The same things were measured in two ways. Each way mixes the same 10 hidden numbers, adds some noise and spreads widely along 6 directions of its own, which tell nothing about the thing.
(in the rows, 128 means zero)
Some things both ways: the first way, then the second way.
123 156 161 127 144 118  86 133 116  97  93 102 129 126  81 187 148 139 175 131
116 109 145 110 160 177 141 182 136 111 165 152 129 122 126 158 196 143 159 146 130 167 137 138 111 106  75 133

133 146 118  95 223  84  97 173 122 150 156 192 141 110 112 183 128 120 126  75
120 131 104 139 158 136 120 163 141  97 137 136 114 154 151  87 152 138 104 113 115 131 132  91  95 112 133 154

 97 139 197  86 111 133 130  92 118 161 129 101 155 146 143 102 119  86 138 144
116 134 143 128 117 124 101 117 154 107 165 128 101 118 149 169  92  87 133  99 106 119 120 205 151 115 129  87

113 148 149 148 121 123 112  95 118 121 108 128 147 138 106 124 130 141 122 104
134 186 115 136 116 140 120 118 112 148 127 148  90 149 138 113  97 114 146 109 163 118 107  69 164 145 134 149

142 115 100 103 121 129 134 144 166  66 134 130 101 123 124 134 131 164 127 144
169 154 120 131 150  99 163 123 104 156 159 112 110 135 130 135  83 139 137 173 177 104  72 115 112 176 136 162

165 148 125 131 136  76 117 144 109  97 133 143 165 121 152 161 150  94 104 103
115  86 149 117 125 170 117 117 133  96 105 136 139 101 103 137 164 120 113 116 107 125 171 123 114 106 138 137

 91 115 144 140 139 180 136 115 116 204 135 147 144 136 156 127 115 134 138 130
122 122 117 121 112 141 117 119 145  93 121 144 134  96 120 163 153 132 153 124  96 141 159 162 138  94 104  88

126 172 175  69 171 100 112 144  89 205 165 168 124 135 147 113 125 125 116  87
125 116 133 125 144 137 114 150 172 101 165 158 116 116 103 176 140 126 172 172 147 116 149 119  64 109  94 119

152  66  85 139 166 128 178 146 152  81 157 138  92 123  99  98 129 141 135 126
114 124 130 121 172 149 143 176 123 139 161 124  67 135 143 112 116 117 111 114 117 136 114 167 116 151  88 128

113 188 172 135  97 104  70 114 143 136  54 106 159 165 103 203 133 120 152 152
147 148 123 119 142 118 122 104 122 145 122 120 177  70 110 151 170 144 143 157 116 111 109 179 131 157 109  83

134 127 149 100 120 159 107 118 149  71 148 130 134 124 161 119 131 113 144 106
167 147 153 129 119 115 109 138 106 148 128 127 131 105 120 190 115 143 161 172 170  89 107  98 104 151 124 130

121  77 117 147 141 150 151 127 123 123 144 133 156  97 158 130 132 110 117  99
123 136 155 125 120 169 128 149 114 118 129 150 123 127 145 146 153 137 141 109 125 156 148  85 151 105 130 144

150  87  78 146  99 150 186 132 114 139 167 117  59 120 159  48 129 179 107 151
127 112 130 136 141 157 187 135 131 121 127 140  97 142  93 119 128 145 148 164 163 150 149  93 113  90 105 167

124 120  95 218 121 139 102  66 144 130 100  83 118 104 109 122 146 100 135 165
128 174 129 138 138 140 124  91 117 138 103 142 129  95 117 127 130 120 152 119 124 106 165  74 147 144 144 107

146  83 109 133  89 114 182 132  80 146 193 150 184 112 190  62 130 126  51  68
126 172 148 148 109 156 124 152 153 145 117 145 110 111 141 105 138 129 126 120 169 125 127  76 144 129 105 135

128 111 133 111 140 103 130 113 152 109 137 135 145 118 119 119 135  89 136  97
138 167 133 129 129 124 113 122 123 141 139 140 115 126 149 135  98 131 131 137 116 113 127 113 144 130 147 107

200 149 124 164  84 113 148 143 104 130 145 127 132 140 151 115 174 118 128 119
138  92  89 108 139 107 116 140 135  92 147 153  88  94 137 183 106  72 174 104 104 117 127 118  67 151 128 140

104 133 142 127 116  52 135 105 119 102  73 112 179 136 159 163 113  48 107 124
114 131 149 126 144 154 100  97 144  82 161 121 118 111 131 162 135  99 111  96 110 119 142 172 143 143 137 109

135 135 102 147 106 111 109 127 137 137 123 136 157 123 132 161 145 127 136 125
124 141  92 140 145 120 164 147 147 133 129 127 104 125 156  51 123 123 105 107 101 145 111 133 137 111 136 135

115 150 127 144 148 117 144 138  99 188 108 139 135 129 142 164 126 124 113 142
121  90  92 127 141 148 158 142 169  78 145 137  84 131 135  90 134 100 127 103 118 154 129 133 112  81 133 159

155 115 114 106  81 148 118 160 121 111 177  91 109 103 145  94 132 149 114 137
134 103 119 124  79 126 107  99 152  84 135 149 148 153 129 134 119 109 128 121 143 125 105 117 119  71 178 178

145 142 156 105 109 129 154 145 136 151 133 123 121 143 114 103 130 156  79 135
136 146 152 127  97 131 141  98  87 134 133 140 134 154 144 143  87 124 118 120 143 135 116  83 159 135 172 176

110 142 153 131 166 149 112 103 142 156 121 130  71 156  97  90 104 124 169 127
134 159  99 152 130 134 111 143 103 146  74 121 105 155 123  79 132 168 127 123 143 110 129  82 147  96 135 132

153 152 148 117 122 108 110 116 121 172 158 108 121 131 131  96 143  83 141 147
152 145 109 114 142 128 116 141 130 134 127 158 122 101 124 138 128 126 160 154 120  99 137  71 107 129 153 115

120 129 138 154 160 121 138 133 136 149  90 101  73 152  68 126 113 137 144 161
117 133 119 126 184 137 108 149 125 116 175 127 101 127 139 153 145 114 142 116 125 127 111 169 101 173  83 115

120 134 135 125 160 142 108 124 129 146 131 134 112 131 152 136 121 118 139 142
126 140 149 163 170 127 130 146 124 140 113  95 124 105 122 126 165 148 129 129 140 110 135 135 100 143  97 115

150 148 131 111 113 130  95 126 123 117 152 141 129 140 158 137 150 128 178 126
118 100 116 140 137 124 136 126 124 103 102 120 132 112 124 134 153 146 134 121  88 134 156 150 112  84 125 112

Other things, the second way, with their names:
Z_722: 109 101 149 123 135 159 142 158 153 137 113 137 123  97 106  98 151 130 106 137 118 129 151 154 102 118  88 119
Z_794: 131 144 134 139 132 107  82 154 144 122 151 118 112  97 167 163 123 109 132  99 108 107 101 182 119 144 113  88
Z_762: 109 125 129 144 108 137 146  97 178 109 134 121 113 107 133 100 117  88 110  94 129 134 121 182 156  95 134 127
Z_345: 125 152 144 134 159 149 173 167 110 161 135 124  88  98 142 123 130 136 134 131 141 151 132 122 140 174  62 124
Z_225: 128 121 146 162 126  83 122 109 144 155 114  91 131 103 118 130 107 109 141 130 143  82  98 203 101 113 134 106
Z_384: 133 155 140 131 143 134 145 130  80 122 146 136  98 155 153 161  93 145 139 125 127 143 144  82 148 139 139 144
Z_984: 121 180 137 152 115 124 137 117 128 126 140 130  88 142 178 120  79 100 123  85 138 132 123  85 160 143 149 143
Z_380: 154 129 106 143 133  98 124 138 149 169 111 111 100 131 118  66  95 106 118 139 173  69  64 132  93 124 166 157
Z_685: 144 165 147 158 129 119 131 123  60 135  94  87 114 149 162 121 108 165  94  91 135 127 117  98 168 145 161 152
Z_629: 154 111  99 112 145 135 110 112 103  84 138 133 131 114 106 199 161 129 188 135 147 125 114 112 104 135 126 151
Z_241: 139 145 138 140 135 108 170 139 126 145 159 123  74 150 149 112  50  99 125 138 166 118  93  98 115 147 152 178
Z_188: 132 185 130 159 146 137 155 129 127 127 138 119  96 121 149 131 123 147 143 129 149 144 131 116 162 140  89 113
Z_661: 152 150  79 156 101 105 100  89 126 156  65 118 104 117  92  99 107 109 158 111 181  65  92 108 129 117 142 134
Z_140: 163 106  87 106 126 126 147 170 109 130 136 158  57 147 130 142  86 110 165 125 158 125 100  76 111 109 143 176
Z_187: 151 148  94 142 161  94 111 124 143 146 136 117  96  94 113 140 118  92 167 135 168  80  85 140  77 177  98 122
Z_941: 129 110 112 103 113 134 112 127 131 122 128 156 118 119 109 140 111 115 137 135 118 111 125 129 106 125 132 130
Z_51: 150 117 112  98 120 154 149  97 100 109  99 150 112  97 113 136 117 119 126 118 101 123 158  78 151 133 174 144
Z_423:  96 120 148 158 167 149 129 132 145 105 128 102 112 129 138  94 154 119 100  89 112 128 145 149 117 112 131 133
Z_782: 104 101 170 124 142 128 145 130 131 122 150 121 141 104 146 144 136 110 115 115  78 144 138 193 116 122 128 114
Z_165: 138 125 133 129 132 124 175 168 121 168 119 144 143 125 128 102 146 159 148 169 132 149 116 111 119  86 124 135
Z_374: 139 158 109 158 161  90 125  79 138  82 149  97 104  79 156 178 109  95 144  91 114 113 131 147 117 188 123 100
Z_196: 150 161 154 137 166 129 127 165 100 128 132 117 109  78 154 190 154 152 156 132 134 126 147  87 118 168  93 103
Z_60: 156 149  76 117 114 163 115 113 117 114  87 140 114 105  98 121 164 136 146 112 159 121 121  86 164 132 115 138
Z_656:  92 132 136 141 128 159 115 150 173 108 150 139 108 160 139  77 128 115  89 110 129 131 129 145 118 104 116 141
Z_444: 116 169 165 139 124 157 107 170 126 140 140 136 127 141 162 127 153 145 121 113 148 143 119 109 151 128  99 132
Z_989: 150 105 108 133 130 104 124 123 116 113 128 104 121 128 137 136 127 120 132 109 127 116  85 171 123 100 165 144
Z_539: 146 143 110 132 142 129 112 113 130 101 131 152 136 135 103 156 145 155 171 173 146 111 138  69  93 109 136 138
Z_181: 149 164 101 157 122 127 117 108 125 147  94 106 138 125 114  89 152 146 126 121 179 106  81 132 149 131 125 141
Z_268: 130 149 132 154 117 108 145 145 132 143 125 127 128 142 157 106 120 135 144 121 140 141 107 106 133  91 143 144
Z_911: 143 146 124 130 126 109 110 105 118 139 111 120 168  87 120 158 151 148 143 146 104 110 122 180 143 130 119  75
Z_822: 140 126 120 125 116 135 139  96 161 106 127 134 131  87 104 135 122 120 128 158 132 110 142 131 113 122 132 121
Z_601: 120 128 128 117 156 156 143 150 155 135 164 139 127 113 109 134 168 140 150 162 128 147 120 197 132 104  70  93
Z_454: 142 137 128  99 123 156  88 100 105  96 145 155 136 114  99 208 140 127 167 144 139 121 141 104 124 158 118 129
Z_180: 126 142 161 161 130 114 135 153 162 100 166 106 122 135 171 134 122 133 113 128 152 139 109 138 107 117 122 145
Z_435: 109 121 158 137 159 162 169 149 130  93 159 112  96 131 160 120 136 138  99 102 106 176 151 150 156 111 111 135
Z_959: 123 141 120 119 131 128 158 123 125 129 149 138 120 137 135 118 102 145 107 155 111 148 130 155 139 131 106 121
Z_563:  93 171 134 156 137 149 111 158 166 126 134 139  88 146 169  69 121 117 100  86 115 130 144 107 144 113 119 111
Z_986: 127 133 136 103 146 167 146 152 123 157 151 155  80 130 123 113 115  97 139 122 147 128 111 124 148 137 122 146
Z_684: 143 141 128  97 140 162 145 173 119 142 150 160 117 131 143 110 134 139 120 147 124 144 118  88 140 128 135 145
Z_747: 136 172 142 141 124 144 124 141 138 139 128 149 135 111 136 134 154 143 158 142 153 130 130  69 143 117 120 125
Z_311: 152 131 106 115 110 111 152  99 135 139 134 133 130 117 137 110  99 104 139 120 129 123  84 146 154 102 178 141
Z_688: 114 145 152 132 126 126 124 135 136 136 148 133 130 112 155 141 117 123 121 124  96 135 131 168 139 134 112  94
Z_153:  94 138 147 143 138 153 113 105 128  76 155 114 120 134 146 165 141 135 112  97 105 161 151 191 157 139  84 107
Z_290: 111 150 131 148 122 140  88 143 139 104 123 133 113 122 168 127 150  98 128  62 130 129 122  98 132 132 130 143
Z_935: 134 113 140 134 100 109 101 121 160 121 134 113 131 115 126 131 108 101 105 121 145  92  89 180 104 125 144 143
Z_706: 141 133  98 111 117 147 123 101 102 122 101 146 105 121 121 117 124 102 137  89 132 119 117  92 168 131 165 153
Z_663: 141 112 125 117 137 151 121 147 145 119 139 138  89  93 123 141 137  95 145 113 144 111 116 128 118 132 131 139
Z_763: 147 118 114 106  91 179 122  98 136 116  99 147 115 123  68 119 138 126 128 140 175 109 123 109 151 108 135 159
Z_720: 118 123 109 135 113 146  96 123 144 112 107 135 132 125 121 107 160 110 132  88 122 123 121 143 136  93 137 128
Z_255: 133 119 110 101 136 156 152 112 120 111 117 147 158  99 112 121 170 160 120 149  76 152 157 149 149 111 117 103
Z_369: 128 134 111 112 128 150 146 141 134 136 145 132 103 126 135 101 127 112 113 112 130 146  87 191 166 126 109 131
Z_194: 110 108 133 130 152 165 121 176 152 117 124 138 112 122 109 114 170 142 124 138 133 127 146 134  91 104  86 124
Z_453: 144  92 126  75 123 200 120 152  91  99 140 160 106 148 118 140 151 118 123 110 137 146 124  71 144 123 166 199
Z_675: 152 107 122  86  94 155 142  79 102  99 120 155 159 132 100 149 134 137 142 148 119 142 135 111 172  81 190 154
Z_289: 137 126 140 107 167 166 136 172 105 142 146 141 110 128 125 150 160 143 151 136 139 138 122 134 132 130 100 130
Z_807: 141 119 135 137 115 138 167  95 151 123 116 122 110  95 100 121 109 118 129 139 152 116 133 151 146  99 136 129
Z_566: 151 131 119 118 114 130  96 109 134 132 124 136 138 109 106 156 143 124 161 139 140 102  97 162 143 100 141 103
Z_403: 134 173 154 162 135 142 146 108  99 104 119 112 118 132 142 157 130 168 126 128 153 143 160  74 151 142 116 141
Z_542: 133 139 105 140 170 107 135 141 153 126 140 118 111  96 148  93 126 106 107 119 112 103 112 135  86 172 125 124
Z_719: 172 128  75 129 111  80 107 108 111 126 111 126 129 131 142 141 114 115 167 109 132 100  66 136 136  88 194 139
Z_531: 148 127  91 155 130 121 145  88 131 113  79 106 124 110 102  89 144 125 140 108 164 104 113 102 134 106 159 158
Z_994: 142 120 128 138 114 147 110 120 138  99  95 109 150 112 122 113 177 145 105 110 148 117 118 126 136 103 149 149
Z_950: 134 139 140 142 129 112 135  95 118 140 111  97 141  84 137 129 134 112 117  95 112 113 107 189 158 146 138 106
Z_105: 180 150  67 156 118  97 139  98 100 131  72 117 113 116 103 126 121 144 178 134 180 101  96  67 132 112 156 159
Z_13: 128 112 135 105 117 147 132 179 172 106 193 170 101 136 139 158 124 100 153 150 161 148 103 116  93 120 105 167

Some of these things the first way, each followed by its name:
151 102 119 126 147 125 176 179 147 130 134 147 125 118 129 125 118 128  62  89 -> Z_935
150 127 132 117 167 116 158 174 143 180 135 165 114 131 142 127 117 113  71  94 -> Z_380
146 164 177  58 158  83 166 170 104 166 147 130 114 128  86 115 136 147  85 121 -> Z_180
126 102 120 140 195 235  89 127 174 122 163 118  76  86 101 138 144 170 158 165 -> Z_225
121 206 197 103 151 142 102  96 105 162 132 140 144 170  81 138 146 180 139 172 -> Z_345
143 162 154  81  94 165  52 120 126 100 175  86 154 115 118 158 168 165 177 199 -> Z_311
130 155 136 208 131 192 107  93 136 136  97  97  65 142  78  99 129 167 141 154 -> Z_661
 96 104 123 115 103  90 171 112 124 119  95 132 168 133 191 149 113  79 115 123 -> Z_435
171 152 127 131 116 119  93 128 142  78 149 128 126 132 104 122 154 133 146 112 -> Z_941
129 194 192 108 143 109 133 144  96 173 101  96 111 161  91 135 114 124 102 177 -> Z_994
112 130 118 204 162 154 150 116 159 181  70 135 106 133 110 140 109 111  85 128 -> Z_722
135  74  65 139  88 119 119 126 136  87 171 109 128  97 161  77 112 113 108 102 -> Z_656
188 150  95  93 118  56 110 147 107  48 187 156 174 103 124 145 178 152 112  96 -> Z_822
162 182 123 119  86  92  69 115 122 120 148 104 150 137 137 138 148 108 137 174 -> Z_542
141  98 104 107 173  64 126 136 105 114 191 181 188  91 130 122 147 106 107  33 -> Z_563
128 136 166  97 164 125 144 115 106 134 150 155 159 137 158 137 139  98 140 125 -> Z_196
143 122 116 130 119 134 159 123 152 122 132 123 108 115 136 103 135 133  90 135 -> Z_241
106  89 135 153  96 144 141 110 138 108 107 103 145 123 137 104 109 101 116  94 -> Z_444
104 188 167 128 110 119  97  94 107 101  91 118 151 159 136 145 110 129 114 141 -> Z_763
114 158 162  82 191 116  66 137 117  99 136 141 141 122  55 193 151 182 185 125 -> Z_601
118 140 144 151 127 137 161 122  78 169 128 127 129 165 126 105 109 154 114 158 -> Z_60
120 109 119 118  12 113 106 109 122  45 119 109 202 147 194 144 129 124 153 118 -> Z_369
101 129 167 133 106 132 113 113 131 121  82 109 150 140 146 158 120  94 150 113 -> Z_566
139 158 154 113 108 135  63 112 148  83 128 103 133 141  83 155 153 147 190 152 -> Z_911
 98 134 125 155 134 120 134 121 139 197  79 121  73 137 140 114  94  98 125 118 -> Z_539
119 136 133  39 155  98 109 125  90  88 201 192 185 119 189 138 136 151 130  94 -> Z_403
137 121 117 185 195 165 102 142 136 118 123 110 100  98  43 162 147 161 147 134 -> Z_720
137  99  72 119 118 114 117 134 169  55 145 164 139 118 109 144 139 174 144  90 -> Z_959
 59  98 119 160  61 172 147  55 125 154  97  97 135 141 193  88  92 114 141 164 -> Z_188
 94 121 144 121 168 128 148 109 156 144  95 165 129 138 142 146 114 104 133  98 -> Z_384
129 159 176 142 111 140 120 118  83 192 137  96 143 143 130 101 126 112 109 144 -> Z_290
131 151 118 154 129 130 128 132  94 163 121 130 122 131 155 149 132 149 109 162 -> Z_531
